The first 5 rows are patterns. Each new row is the sum of 2 different patterns, raised or lowered, with some noise. Before adding, each is slid sideways (what falls off one end comes back at the other), maybe read backwards, and multiplied by a number that may be negative. Names go in the order of the patterns.
(in the rows, 128 means zero)
Some rows, each with the names of its patterns after it:
[130 163 127 105 139 172 148 170 120 126 124 127 112 129 115 117 133 140
 117 125 130 154 131 128 124 123 143 122 123 103 131 131 153 117 110 134
 141 136 131 135 116 120 119 108 119]  T
[134 132 124 129  98 132 117 124 153 129 150 104 152 123 123 129 136 129
 125 118 172 128 115 146 102 129 122 154 123 132 141 127 124 106 146 124
 128 143 113 172 137 142 126 135 158]  H
[120 123 122 123 107 135 116 120 135 128 117 126 122 172  88 140 143 116
 144 104 172 114 125 134 121 131  98 128 137 141 118 128 145 152 134 122
 120 116 126 122 133 137 130 119 129]  M
[131 106 130 121 123 120 148 124 115 135 115 141 120 144 123 124 104 132
  84 126 106 123 129 109 129 126 148 124 117 135 157 111 132 131 137  88
 116 121 105 125 126 115 109 136 122]  B
[132 111 110 128  93 172  84 151  84 112 145 108  84 129 117 150 155 128
 142 130 122 123  98 148 117 122 128 131 127 127  97 133 172 125 142 113
 144 110 136 133 113 127 154 129 138]  Q

New rows. What belongs after each?
[134  89 130 121 132 123  96 163 107 151 109 134 145 104 162 133 127 120
 128 142  87  98  99 101 139 120  95 118 136 135 135 139 139 118 123 113
 111 116 145 154 122 121 117 157 136]  T M
[109 141 147 136 145 140 163 113 155 143 147 124 132 142 160 122 105 137
 102 160 132 161 126 156 158 136 122 156 131 139 141 154 139 153 109 142
 125 155 152 127 167 167 151 141 129]  B Q
[117 126 185 142 111 163 159 147 156 147 160 156 161 142 167 106 202 141
 164 160 130 190 191 154 145 136 130 150 135 121 152 156 185 118 152 167
 157 147 166 152 180 147 120 112 117]  T Q
[ 90 133 127 132 128 146 123 138 117 119 142 128 163 132 154 129 130  94
  98  99 143 121  84 152  96 190 102 121 126 148 121 145 137 164  93 112
 127 117 117 148 107 128 139 163 140]  B Q
[ 62 113  96  96  91 119 106 100 146 105  95 112  82 105 106 141  85 138
  78 142  84 143 123 103  90 145 118 104 112  85 115  76 111 110 105 134
  96 135  98 111 106 100 118 100  96]  H Q
[158 133 132 141 114 157 117 152 123 169 129 141 135 146 107 135  95 118
 149 121 149 120 153 110 143 114 132 133 138 149 144 139 124 131 140 114
 121 143 136 129  92 137  98 138 118]  H B
[155 134 161  70 112 118 101 118 113 104  80 120 120  93 110 120 154 103
 118 107  98 137  69 101  79 115 111 112  94  91 122 124 142 113 126 105
  86 104  78 122  95 151 115  88 115]  T H
[129 142 140 127 109 133 154 130 126 129 121 110 123 113 129 119 145 129
 113 120 160 137 131 130 132 131 115 141 137 113 116 149 137 123 113 131
 147 116 130  93 126 125 124 123 125]  T B
[177 180 155 157 146 177 107 175 144 149 139 162 181 127 159 142 148 154
 120 188 131 161 138 148 167 142 124 150 153 165 164 148 167 157 158 155
 137 164 125 135 150 163 142 144 130]  M Q
[ 78 161  77 130  58  98 120  89  68  85  97 126 137  95 114 117 115 102
  97 121  98 103 114  72  87  68  76 131 139  69 116 102 135 100 119 121
  92 105 119  97 110 123 101  68 102]  T Q
[167 113 144 154 150 115 166 141 166 149 155 124 154 130 144 132 151 144
 148 168 152 142 155 156 141 187 151 167 109 155 132 139 153 139 138 154
 160 155 158 120 141 148 123 177 138]  B Q
[132 103 142 133 109 109 127 120 125 142 137 137 164 128 134  96 120 145
 125  84 110  42 172 118 114 136 125 147  96 150 123 106 142 124 151 101
 112 115 140 129  93 110 123 159 127]  T M
[131 123 163  80 155 109 132  96 114 143  93 118 133 128 104 121 130 133
 111 152 118 128 117 142 128 127 119 128 122 135 150 125 124 121 128  77
  98 126 131  92 113 119 157 113 131]  M B
[154 142 158 133 179 140 150 150 126 163 109 142 144 171 140 169 166 154
 145 120 171 131 142 165 138 148 139 130 156 133 132 156 151 171 149 180
 139 135 154 130 140 144 143 164 166]  H B
[145 129 130 176 167 141 139 165 167 158 126 165 187 146 160 124 162 139
 197 159 120 165 218 174 203 155 140 134 154 108 200 100 164 118 150 164
 134 116 179 148 179 179 150 181 152]  T Q
[116 108 108 116 118 132 108 142 118 129  97  94 130 136 136  79 106  81
 123  96 120 123 121 110  96 140 105 109 132 107 135 100 116 109 120 126
  84 126 122 161 100 126  99  94 144]  T H
[150 138 143 145 148 124 163 113 172 138 163 136 132 122 112 146 126 151
 125 167 126 136 150 166 168 161 148 156 138 150 132 131 134 127 143 142
 150 103 151 111 147 112 169 182 132]  H B
[121 130 108 126 150 121 130 160 127 141 118 126  91 127 167 161 151 132
 123 155 152 118 130 141 133 141 119 120 157  94 159 124 188 163  83 190
 166 116 159  99 170 126 138 156 110]  M Q
[174 122 116 119 145 148 127 112 136 120 121 104 158 146 169 153 115 144
 183 171 160 130 127 150 129 124 135 127 101 141 155 116 139 123 163 119
 138 133 151 142 167 127 128 137 133]  T B
[ 62  70  90 100 108  93  87  61  58  56  43 123  28  93   4  79  84  61
  43  67  87 104 108  69  90  87  50  81  52 120  53  88  80  47  87  84
  48  82 120  81  97  45 116  44  87]  H Q
[188 115 204  80 186 141 115 165 142 127 132 112 145 159 112 154 140 123
 132 129 154  93 159 171 143 136 131 113 140 150 106 163 107 158 122 126
 141 100 137 153 138 172 157 126 132]  H Q
[153 170 169 169 156 179 165 128 153 150 172 146 135 154 174 171 172 150
 171 154 186 186 154 150 170 171 130 157 159 157 147 151 160 153 184 181
 200 138 152 165 201 152 181 150 145]  T B
[101 140 120 172 160 118 140 170  97 167  80 170 153 163 147 118 133 138
 105  99 147 119 128 143 103 190  90 149  76 137 170  90 175 120 128 124
 140 118 151 122 141 106 114 126  97]  M Q
[187 119 156 179 138  90 160 164 170 152 143 137 165 151 152 127 190 146
 158 166 153 146 165 130 161 185 153 171 147 175 127 170 164 159 152 181
 140 174 173 135 131 150 121 197 123]  T Q
[161 172 185 188 168 135 168 164 166 185 134 156 171 179 176 163 167 181
 137 181 175 184 169 163 175 145 186 156 181 178 182 171 173 180 177 161
 196 165 151 174 163 171 121 176 181]  H M
[128  93 135 115 118 104 153 115 107 135 128  91 105 115  89  88 116 100
 121  76 130 120 115 157  95 154 119 119  86 118 105 103 107 122 138  78
 130 117  81 118 133 105 112 108 137]  H B
[166 155 158 157 144 155 163 167 139 144 134 160 173 153 147 137 128 127
 160 167 145 159 160 173 119 154 164 143 126  99 136 145 159 143 144 196
 114 165 161 158 138 152 162 160 123]  T M
[128 123  94 122  94 132 108 137 115 118 119 144 126 131  86 120 144 105
 138 104 129 105 145 112  98 128 136 147 113 129 113 104 126  75 107 112
 152 116  81 126 154 143 154 137 117]  T H
[125  96 123 136 130 141 127 129 142 135 135 114 134 118 103 132 123 137
 126 135 118 113 112 120 137 101 127  87 140 112 147 132 103 155 123 143
 115 143 133 106 117 135 117 117 124]  H B
[140 171 147 194 135 160 133 157 187 139 130 176 168 180 198 165 179 167
 166 123 127 141 148 179 166 136 161 171 163 175 203 173 170 149 167 143
 168 184 166 142 184 164 196 171 157]  T Q
[ 92 153  85 144  91  88 159  86  84 105 116 149 142 148 132 126 114 116
  70 134 116 103 116  88 133 108  97 129 141 139 139 113 124 106 130 105
 113 121 166 107 140 125  71 116 125]  H Q
[131 124 141 122 139 166 129 122 103 165 110 159 139 137 160 185 148 107
 138 146 121 151 139 161 143 128 141  97 156 158 142 159 159 140 149  83
 151 137 130  82 166 117 175 145 142]  H Q
[142 175 152 144 132 195 123 199  98 162 144 128 158 133 134 144 143 148
 149 150 143 192 113 166 125 141 116 115 163 141 152 140 134 167 145 125
 143 158 134 140 166 131 113 123 154]  H Q
[136 161 178 138 147 149 139 160 116 170 133 197 154 178 192  99 156 183
 163 144 128 153 157 134 173 156 164 168 161 137 150 171 145 149 136 149
 156 168 152 145 134 138 173 164 138]  T M
[124  85 130  84 126 124 136 127 145  93 163 119 158 132 117 164 150 128
 138 116  73 117 109 108 130 130 143  93 142 130 127 111 128 121 148 116
 106 126 104 144 101 148 116 135 137]  B Q
[172 162 159 163 125 164 143 163  93 133 147 160 117 142 142 165 166 151
 160 135 197 143 155 135 149 112 146 127 154 130 194 163 163 160 126 149
 174 167 130 132 128 151 143 152 146]  T B
[131 186 139 172 146 107 147 131 131 120 121 123 109 120 139 144 141 168
 138 132 130 135 136 120 132 114 134 154 133 124 135 140 162 105 135 138
 130 159 127 130 117 132 130 125 135]  T H
[124 177 135 110 140 140 138 135 122 120 148 113 148 145 140 141 145 167
 155 105 141  91 122 152 113 126 139 106 167 115 145  89 151 135 143 129
 158 143 116 131 147 103 150 115 144]  M Q
[ 93 151 105 133 113  86 130 118  99 109 125 113 114 110 145  98 109 124
 142 100 127 118 131  97 116 113 100 108 110 105 113 150 134 125  93 141
 124 117  84 144 112 117 125  98 178]  M B
[165 169 175 196 173 168 179 172 152 168 176 146 190 150 167 169 175 162
 187 162 247 137 202 187 159 201 146 213 145 171 186 162 155 157 168 178
 177 191 183 192 213 181 168 175 174]  M B
[151 127 172 167 160 155 151 224 143 176 149 170 185 119 198 132 164 152
 184 159 140 154 182 151 157 164 147 146 155 137 154 172 198 156 140 161
 195 174 206 177 179 156 155 160 170]  T M
[149 140 147 127 129 140 105 134 130 165 142 164 139  89 158 148 139 106
 141 135 147 112 147 152 114 128 131 162 145 129 175 133 130 120 109 141
 131 114 136  80 146 122 133 133 122]  H M
[112 152 128  97 129 164 106 164  67 153 109 133 132 109  91 126  80 110
 138 115 103 135  99 174  68 132  90 104 163  98 159 105 115 129 124  99
 118 124 136 130  95 117 108 119 135]  M Q
[121 143 123  88 150 133 139 108 136 134 134 112 171 117 121 125 125 155
 129 170 134 136 110 135  75 130 117 122 131  89 149 124 154 135 115 159
 165 120 129 136 148  80 131 128 133]  H B
[140 133 121  75 117  93 140  86 144  81  99 146 106  95 110 121 138 145
 119 154 124 110 127  90 155 111 135 123 125 104 130  60 127 139 118 139
  99 138 111 154 126 105 134 173 110]  B Q
[ 87 121 130 128 128 144 126 167  96 164 129 161 171 114 161 166 128 125
 118  97 139 112 137 135 115 158 117 141 129 145 123 135 123 164 134  98
 131 134 143 126 171 114 125 133 142]  B Q
[130 116 146 111 131 100  92 127 103 120 127 131 126 107 134 111 127  90
 143 112 122 162 131 107 128 132 109 112 121 141 101  94 155 127 101 117
 106 112  77 127 122 117 152 121 144]  H M
[133 126 132 152 142 130 164 146 146 153 120 147 124 114 143 145 172 159
  83 185 159 103 183  87 186  96 162 151 126 133 134 147 138 139 120 138
 150 109 127 121 145 111 142 163 143]  M Q
